There are 4 nested groupings, the coarsest first. Each group lies inside one group of the grouping before and may be the whole of it. The rows also spread widely along 14 directions, which tell nothing about the answers.
Some rows, each with its group in each grouping after it:
[  6  -2 -30  20  11   6  10  -9 -22   3  15 -17 -20   5  12 -17  37 -64
 -33  -5  28  22   5  37  21  47   4]
Parug Faka J_477 Keku
[-11  34  11 -18  41  17 -23 -34 -25 -11 -22  44  45 -17 -13  28  -7  27
 -12  25 -27 -18  11 -20 -17  -8  28]
kemiz bosig J_277 gobok
[-22  21   3 -20   0  11  -6  15   9 -19 -12  11   8   1 -21  -3 -19  -2
  12   8  -8  12   6 -20  -4 -14  -3]
kemiz geduv J_41 Bos
[-13  15   8  -2  13   1   7 -43  46 -42  11  24 -25 -28   8 -24  -7  21
  22  -8 -39   7  20 -45   5 -13 -18]
kemiz bosig J_277 vobu
[-13  46  -8 -37   4   0   0  15 -34 -28  -9 -11   6 -30 -35  46 -18 -13
  27  -4 -29  19  21  29 -21  -3 -14]
kemiz Nor J_667 Fizer
[-17   3 -59 -13  21  17  11   3 -12  -2  24  38  35 -15 -30  29  18 -27
  42   4  -6  30  11  -4  19  12 -45]
Parug buzi J_369 gebef
[  6  16  20 -19  73   6  -8  -2 -51   6  -3   0 -12 -22  12  12   9 -30
  11  32 -23 -17  20  28   1  12 -33]
Parug buzi J_848 debak
[-10  28 -25  32 -24  23  28 -19 -35  -8  20  -1  70  -7 -21  15  18  11
 -45  -9  17  15 -12  33  10  16  10]
kemiz bosig J_254 Vod
[ 29   0  -4  24  18 -11  -2 -38 -28  23   4  14   3   2  12   5  13  10
 -29  19  -1 -32   8  44   0  46  -8]
Parug buzi J_369 soga
[ 25 -22  21  29 -31 -28 -36  10  13  20  -5   7 -20  34 -23  13  -2  39
  15   3   1   3  13   2 -43  -9  14]
kemiz Nor J_667 bap
[  4 -10  59  19  25  -7 -11  12  13  22  -7   5  -1  42   7 -26  -2   0
  -8  31 -20 -35 -17 -37 -11 -11  14]
Parug buzi J_848 rige
[ -9  22  19  42  -2  14  26  45   8  -4  12  -8  -5 -13 -22  -7  34  21
   2 -13   6  31  -8 -20  17  -6 -17]
Parug buzi J_989 suraz
[  7  17  18  37  26 -12  -2  -3  -2 -30  66   6  29   4 -40  25  18 -47
  21  -4 -31  25  24 -33 -23 -21  -2]
kemiz bosig J_254 tovak
[  3 -27  20  14  -5  13 -18  24 -14  26 -10 -13   0  33  13 -28  14  -4
 -14  27  31   6  -9  23 -10   3  -6]
Parug Faka J_477 Keku
[ -8  19  15  -2 -30  12  20  10 -29 -24  -1  25  47 -31 -16 -19   9  23
  -9 -11  28  30   2  16  21  -9 -62]
Parug Faka J_477 Keku
[ 10   3  55   0  -5 -21   9  43  -4  12 -38  32 -31  -4 -29 -21  14  15
  23 -15   2  11  -6 -36  18 -21 -38]
Parug buzi J_848 debak
[ -5 -24  15   4 -54 -18  39 -47 -10   2   8  21  42  30 -14 -27  -6 -10
   2 -22 -11   1 -27 -20   0 -18  -9]
Parug Faka J_477 Keku
[-31  -8 -31 -18 -21  20   9  14   1  14 -37  -4   3  26 -24   7  13 -43
   9 -10 -10  41 -22 -20  -4   6  46]
kemiz Nor J_667 bap
[ -6   3 -22  10 -25 -10   8  34 -20  27 -20   9 -19  19 -43  16  18  14
   5 -30  34  10 -18  -6  14  -7  15]
Parug Faka J_477 Keku
[ -2   7  22  -2  18   7  14 -40 -29   5 -16  34  30 -22  10  -9  -1  46
  -8  15 -11 -27  -4   3  11  -2 -31]
Parug buzi J_369 gebef
[-10 -16   0  -7   0 -10  11  18 -40  27  -4 -47 -28  28 -17   8  -4 -35
  23  -6   3  -1 -10  28 -11 -11   2]
Parug buzi J_369 gebef
[  5  -8  19  51 -15  -9  45   8 -10  37  15 -49  -8  46  -3  -4  20 -17
 -17  -7 -21 -16 -43  19  -2   9  17]
kemiz bosig J_254 Vod
[ -2  40   8  29  12   2 -24  16   4 -24   6 -18 -39 -22 -15  16   2  56
 -13  -7  16   3  30   3 -14  -6  27]
Parug buzi J_848 rige
[  1  10  11  34 -44   2  25  -4  24 -16  24   9  55  12 -20 -12  10  -4
 -16  -2 -16  25 -12  -7  -6  24  -9]
Parug buzi J_369 soga
[  5  10   4  15 -26 -25  45 -45 -19 -11  17   0   6  -3 -16  -6   2 -12
  -8 -34 -17  -4  -5   4  12   7  -7]
Parug buzi J_848 rige
[ -8  33  29  31  45  11  35  28 -35   7  32 -28  21  -1  -6  15  20 -12
  -8  12 -25 -22 -19  10  12   1 -22]
Parug buzi J_848 rige
[-23 -27 -17 -32   6   7  23  -4 -37  35 -14   0  11  35  -5  -5  -2 -39
  28   6  -6 -11 -31   1  10 -14 -13]
Parug Faka J_477 Keku
[-22  20   5 -29  -8  -3  -2  -1 -11 -49  26 -13  34   6 -28 -14 -26 -79
   4  -4   0  26  20 -10  -8 -15  -3]
Parug buzi J_848 rige
[ 34 -25  37  54  -6 -25  21   7   2  25  27  14   7  33  -4 -34  35 -37
 -15   2   5   1 -11  -8  16  23 -31]
Parug buzi J_989 suraz
[-11  37   5  16 -38   4  39   6  18 -17   2 -17   2 -18 -14   9  -4  54
   4 -15 -33   8 -13  15  -4  14 -17]
Parug buzi J_848 rige
[  5  24  27 -28  28  10 -27  25 -30  10 -56   2 -29 -23  -8  24   8  12
  13  25 -25  14  18  26 -29  19   4]
Parug buzi J_848 debak

New rows. What belongs after each?
[-37 -10 -14 -18  -6  18   6 -19 -11 -11   9   0  45  34 -11 -18  -8 -54
  -3   4   5  12 -15 -31  -3 -22  31]
Parug Faka J_477 Keku
[ -6 -26  11  12  20  -6   5 -18 -12  18  -4   9 -28  11   1 -11  14   2
  23  -9  -7  -3  -2 -30   5 -31   1]
kemiz Nor J_667 bap
[  7  14  31   2 -45 -22   4  23 -15   1 -28   9  15  29 -39  -6   3 -30
 -26 -19  13  16 -16  -6  -8   8  27]
Parug Faka J_477 Keku
[  3  23 -53  17  44  23 -38  -3  13  -1   9  31 -12 -13  13  12  17  35
 -23  32  30 -13  26  19  12  42   1]
Parug Faka J_477 Keku
[ 22   0  69  36 -22 -26   2  15  22  16 -41 -16 -57  23  10 -34  11  21
 -29  -7 -13  -9 -15  -7  -9  13  23]
kemiz Nor J_667 bap
[  7 -10  19  45 -23   5  38   0  -5  29  -2   3  32  28 -20   6  47 -21
 -13 -10 -34  30 -38  -9  -8  22  22]
kemiz bosig J_277 gobok
[ -9  21 -18  -2  -7  -4   3  30 -45 -17   7 -28 -29 -22 -40   8  11 -28
   6 -34  50  40  26  22  15 -13  -6]
Parug buzi J_989 suraz
[-17  36  13  48   2  19  56  10 -25  14   7 -60 -17  -5   6  18  31  40
 -25 -16 -25 -10 -38  30   2  12  23]
Parug Faka J_477 Keku
[  3   2   1  49  26   7 -23 -44   6 -26  58   0  -1 -10   6  10  19  36
   2   6  -5   8  35 -10 -31 -13  16]
Parug Faka J_477 Keku
[-10   0  16  30  11  21 -13  19  -6   1  26   2  54  21 -13  -5   8   1
 -13  26  16   4  -3 -14 -10 -12   3]
Parug buzi J_369 soga
[ -4   5  57 -15   6 -12  -4   2   5 -33 -15  29 -22 -17 -11 -41   9 -30
  19 -13  -6  34  18 -52   3 -30 -24]
Parug Faka J_477 Keku
[-30 -33  -5 -47   8  24  12 -21 -19  -5  -7   5   6 -18   7 -19  -6 -16
  67  11 -22  35   9  -3  -4 -31 -62]
Parug buzi J_369 gebef
[-20 -20 -16  20  12  14   1   9  -6  13  24  18  39  37 -36  11  22 -46
  18   1   0  31  -8 -48  -5 -21  24]
kemiz geduv J_41 Bos
[ 12 -12   6  34 -16   2 -33  -8  29  -7  26  37  30   5 -20   8   5  59
  22  19  -4  19  25 -16 -36  -6 -16]
Parug buzi J_369 soga
[  5  23   5  -4 -24 -14  10 -61 -12 -35  12   8  26 -17  -8   0 -22   9
 -15  -8 -18  -7  19  19 -15  14  -2]
Parug buzi J_369 soga
[-10   4  37 -43  23  29 -28  12 -24 -24 -32   6  17 -27  23 -31  -6 -30
   3  41  -4  33  27  24  -9  -1 -50]
kemiz Nor J_667 bap
[-17   7 -31  -6   7  27   2 -44 -12   6 -29  16   3  -9   2  22  25  11
  -5   3 -27  23  -3   1 -19  28  50]
Parug Faka J_477 Keku
[ 23  23  51  16 -40 -24  45 -34   1 -14 -21   7  -3 -19   6 -33   4  15
 -32 -17 -31  -4 -10  22   8  40 -29]
Parug buzi J_369 soga
[ 11  26  33  50  29   0  14   8 -11   4  23 -30 -17  -9   9  15  19  34
 -12   9 -29 -20  -2  22 -10   7  -8]
kemiz Nor J_667 Fizer
[ 20  21   6   8  15 -25  21  -8 -20   5  21 -44 -33   1  15   4 -15 -16
  -8  13 -20 -42   4  70   1  42 -40]
Parug buzi J_369 gebef
[  2 -18  26 -10 -14 -15   9 -12  13  -3 -37  15 -55  -5  12 -53   5  -8
   9 -19   3  15   5 -21  23  -8 -26]
kemiz Nor J_667 bap
[  0   5 -10 -13   0 -14 -26  18  10  -7  -8  54   1  12 -32  -8  -3 -11
  10  -2  31   5  13 -37  14  -9 -12]
Parug Faka J_477 Keku
[  5 -30  -1   3  -3  27  -1  13  -5  42 -59  11 -22   5  18 -29  47 -14
 -10  17   7  42 -13  19   5  49  -1]
Parug buzi J_369 soga
[  1  -9   2  -6 -13 -19  40 -23 -25   8 -18 -15 -39  10  -2 -36  14 -71
 -12 -33   4  11 -14   9  31  10  -2]
kemiz bosig J_254 Vod
[-12  -8 -19  17 -20  19   3 -13  44  -5  -3  16  12  15  13 -29   7   6
 -18  11  -3  14  -9 -15   9  23   5]
kemiz Nor J_667 bap
[  0  10  -8  19 -18 -20  12  12  18   6   7 -17 -19  40 -31   7   0 -35
  -6 -18 -13  -2 -16 -13  -4  10  38]
kemiz bosig J_277 gobok
[ 18 -23  -7  42   3  -6   4 -62  33  13  24   4 -19  13  24   8  15  35
  13  14 -59 -11   4   5 -33  28   9]
kemiz Nor J_667 Fizer
[-17  16  -8 -26   2  11  -4 -17 -17 -34   1   6   3 -23   5 -24 -12  -6
  -4   0  23  11  20  13  13  -6 -28]
Parug Faka J_477 Keku
[-10  -5 -45  21 -11  18   7 -20 -28 -13  42 -13  18 -15 -21  24  18   1
  17 -14  14  48  25  32 -12  -2 -12]
kemiz geduv J_41 Bos
[-29  41 -43   8  37  25  -8  18 -23 -14   4 -31 -33 -23  -6  23   6  15
 -18  -8  34  -2  16  17  21  -4  28]
kemiz Nor J_667 bap
[-10  10 -10 -15  27  19  20 -10  18  -4 -22  15 -46 -42  15  -8  21  19
  39   5 -44  23  11  -8  12  21 -39]
Parug buzi J_989 suraz
[-23 -27 -26   6  -1   2   2  18  12 -11  37 -34 -54  15   4 -42   3 -29
  32 -17  45  23  11  -8  22 -33 -32]
Parug Faka J_477 Keku
[  6  51  -5   6  -4 -13 -11  59  11 -11 -20   3 -44 -14 -36  14   4  17
 -10 -14  22   8  15   7  14  24  -1]
Parug buzi J_848 rige
[-18  26 -19 -42   3  26  13 -24  -6   5 -59 -11 -23 -19  32 -12 -18  29
 -15  23 -26 -20 -12  50   7  37  -7]
kemiz bosig J_254 Vod
[ -4  -8  -8  19  70  13  -1 -37 -23  17  14  14 -17  -8  22  -4  24   4
   0  17  -2 -26  10 -12  16   1   1]
Parug buzi J_369 soga
[ -3  12  18  24  15  -6  25   5  14   4  14 -45 -25  33  22 -38   0 -51
 -37  11 -10 -31 -21   8  16  32  14]
Parug buzi J_369 soga
[-33  24 -14 -25   6  19   5  15 -25 -27  28 -40  31  -5 -12  19 -31 -14
  25  15 -14   3   7  32 -15 -25 -29]
kemiz Nor J_667 Fizer
[-10  -2 -26   9 -15 -11 -16 -16   4 -10  17 -26 -20  24 -14   8 -16 -10
   0 -11  10   1  15   5 -18  -9  39]
kemiz Nor J_667 bap
[ -5 -39 -17  -2  11  -8   5 -43 -33  22  19 -23   3  44   4  -1   0 -72
   8   5 -13  -5  -5  12 -16  -3  24]
kemiz Nor J_667 Fizer
[  8  -7   1  20   6 -25  16  51 -22  29   9 -24 -56  29 -14 -17  16 -31
   3 -19  44 -14 -14  14  35  -4 -28]
Parug Faka J_477 Keku
[-37 -21  -6  29  21  40  37  22  43  -1  40 -29   4  20  16 -38  33 -50
  27  13 -29  37 -25 -41  15  -1 -19]
Parug buzi J_369 soga
[ 18   6  -6  33 -21   3 -33  10  11 -10  19   6  15  12 -15  10  19   4
 -18  15  16  32  21  25 -32  33  10]
Parug Faka J_477 Keku
[-44 -16 -28  -6   6  52  35  -6 -26   1   8 -25  32 -12  14  -6  24 -18
  21   6 -14  45 -15  15   9 -13 -26]
kemiz Nor J_667 bap
[ -9  47  10 -35  23   3  16  24   1  -8 -32   9 -17 -32  -4  10 -17  21
  21  18 -40 -19  -1  17  12  22 -52]
Parug buzi J_369 gebef
[-18 -11   9  19  23  16 -17  22  17  18  -8  -9 -26  26   1 -16   7  17
   4  13  10  -6 -11 -31   1 -25  22]
kemiz bosig J_277 vobu
[ -2 -18  12 -12 -32 -17  19 -50  28 -20  13   0 -19   3   1  -8 -11  -2
  54 -10 -67  23   7 -12 -38  -6 -20]
Parug Faka J_477 Keku
[  2  22  18   3  31  -4  -8  58 -30   9 -12 -14 -28  12  -9 -13  16 -45
 -25   6  41  -7  -3  13  26  10  -8]
Parug Faka J_477 Keku
[ 34 -10  14  18   9 -10 -47 -14 -36   9  -7  36  -3 -14 -28  39  24  31
  20   9   0  35  47  20 -49   2   0]
kemiz geduv J_41 Bos
[-33  38 -17  -6   0  37  18   8  25 -27   7  -4  34 -25   0   8 -11  39
  10  22 -33  10  -4   7  -3  14 -28]
Parug buzi J_369 gebef
[  4 -11 -25   1  -9  -1 -25  26   0   5  -7  12 -17   6 -28   0  18 -27
  14  -4  32  43  22   3  -3  14  -4]
Parug buzi J_369 soga
[-20   0 -18  31  -4  11   9   5   4 -11  53 -15  28  20 -17  -7  -2   3
   0  -4  22  -1  -5 -10  11 -30  -9]
kemiz bosig J_277 gobok
[-35  23  34  13  -6  29  10   3 -12 -18  -1   5  61  -1 -10 -22 -11  44
 -29   5  17  -8 -21 -30  12 -47   5]
kemiz bosig J_277 vobu
[ 38 -11  29 -11  -3 -41 -49   8   6   0 -10  43 -24  12 -20 -10 -19   9
  22  18  13 -10  39   4 -18   2 -40]
Parug buzi J_848 debak
[  4 -11   4  11 -10 -17 -13  41  23   8   6 -19 -50  37  -6 -27   0 -26
   9   2  24   3   0   0   2   4 -11]
Parug Faka J_477 Keku
[-11   3  20   6  24   8 -27 -14  12  -2  -5  18  17  16  -5   1 -10  25
   0  28 -15 -17   5 -36 -24 -14  29]
Parug buzi J_369 gebef
[ 18  25  72  25  29 -26  42  -3 -37  -3  15  13  12 -19 -21  20  24 -10
  20 -12 -66  -7  -7 -18  -4 -16 -41]
kemiz Nor J_667 Fizer
[-14  -2   1  39  29  30  -8  18  -4  17  22 -21  16  19  -8  21  28   5
   5  22 -15  14  -9  -7 -22  -7  25]
kemiz bosig J_277 vobu
[-41 -20 -13 -29 -31  21   1 -37 -16 -26  11 -16  55  21  -8 -20 -27 -40
   7   1   2  29   0 -10 -20 -39  20]
kemiz Nor J_667 Fizer
[ -7  17 -38  21 -29  -6  23 -12  -7 -17  45 -30  14   5 -14  -1 -15   6
 -15 -14  25 -10   2  40  13  13 -18]
Parug buzi J_369 soga
[-22  25  17  17   7  44  23  27 -12  -9   0 -25  38 -14  12 -20  20  -1
 -30  22   0  22 -17  21  10  20 -18]
Parug buzi J_369 soga
[-27  26  13 -27 -17  15   9  55   9 -25 -14  34  56  -4 -28 -26 -15 -15
   2   9  16  20 -11 -27  31 -19 -55]
kemiz Nor J_667 Fizer
[ 52  -5  22  40  26 -25  10 -51 -37  24   8  19 -16 -12  17   6  38  -4
 -23   5 -24 -16  12  50   0  51 -28]
kemiz bosig J_277 vobu
[ -5  16  48  31  13  10   7  -9   7 -16   1 -34 -29 -14  22 -15   8  36
 -11   5 -28   0   4   0 -18 -11   9]
kemiz Nor J_667 Fizer
[-13 -16  21  37 -28   7  34  30   2   3  20 -65 -38  13  -2 -30  24 -19
  12 -25   5  42 -16  12   3 -19 -16]
kemiz bosig J_277 vobu
[  5  37  55  34   1   6   7  23  21 -16   6  19  35 -11 -10  -4   5  53
 -14  18 -29  -6  -9 -15  -5  -1 -31]
kemiz bosig J_277 vobu
[  2   4  94  34   4   8  -4   0  19 -19  -2 -17  14  13  23 -44   5   3
 -30  26 -32   3  -7 -27 -28 -14  12]
kemiz Nor J_667 Fizer
[  5  13  28  37  16  -6   9  39 -10  20 -13  17 -11  19 -27  -1  45 -21
 -20 -13  12  10 -20 -38  17   5  26]
Parug Faka J_477 Keku
[ -2  39 -33 -23  14 -18  -7 -16   3 -32  -4  29 -39 -33 -37  34 -11   1
  32 -21 -21  13  40 -10  -2   7  -4]
kemiz geduv J_41 Bos
[ -1   6  15  39 -10  12  55 -59   4  -5  22  -8  16 -17  28 -12  11  56
 -10   0 -51 -10 -15  21  -1  17 -29]
kemiz geduv J_41 Bos
[-22  25  27   2  16  31  11  17  13 -45  29 -36   9 -18  28 -42   2 -28
 -10  24  -7  22   8  15   4   4 -45]
Parug Faka J_477 Keku
[ 12  48   2  46  53  23 -10 -11  15 -10  -5  25 -17 -41  12  18  45  45
 -37  15 -21   2  16  -1   7  46  17]
kemiz bosig J_277 vobu
[-12  60   7  29  -5  -5  24   6  -1 -22  -1   5   1 -21 -45  32  11  36
 -15 -36 -17   4  -7 -27   8  -7  33]
kemiz bosig J_277 vobu
[  7  15  24  46 -17  24 -27  39  27 -25  26 -37  17   1  -1  -7  18   6
 -25  30   7  48  22  32 -41  32   1]
Parug buzi J_369 gebef
[ 13  -4  57 -14   1 -27 -12 -33 -19  11 -44  28  -2  16  -2 -11 -20  14
  -7   9 -26 -35  -4 -18 -19 -16  15]
kemiz Nor J_667 Fizer
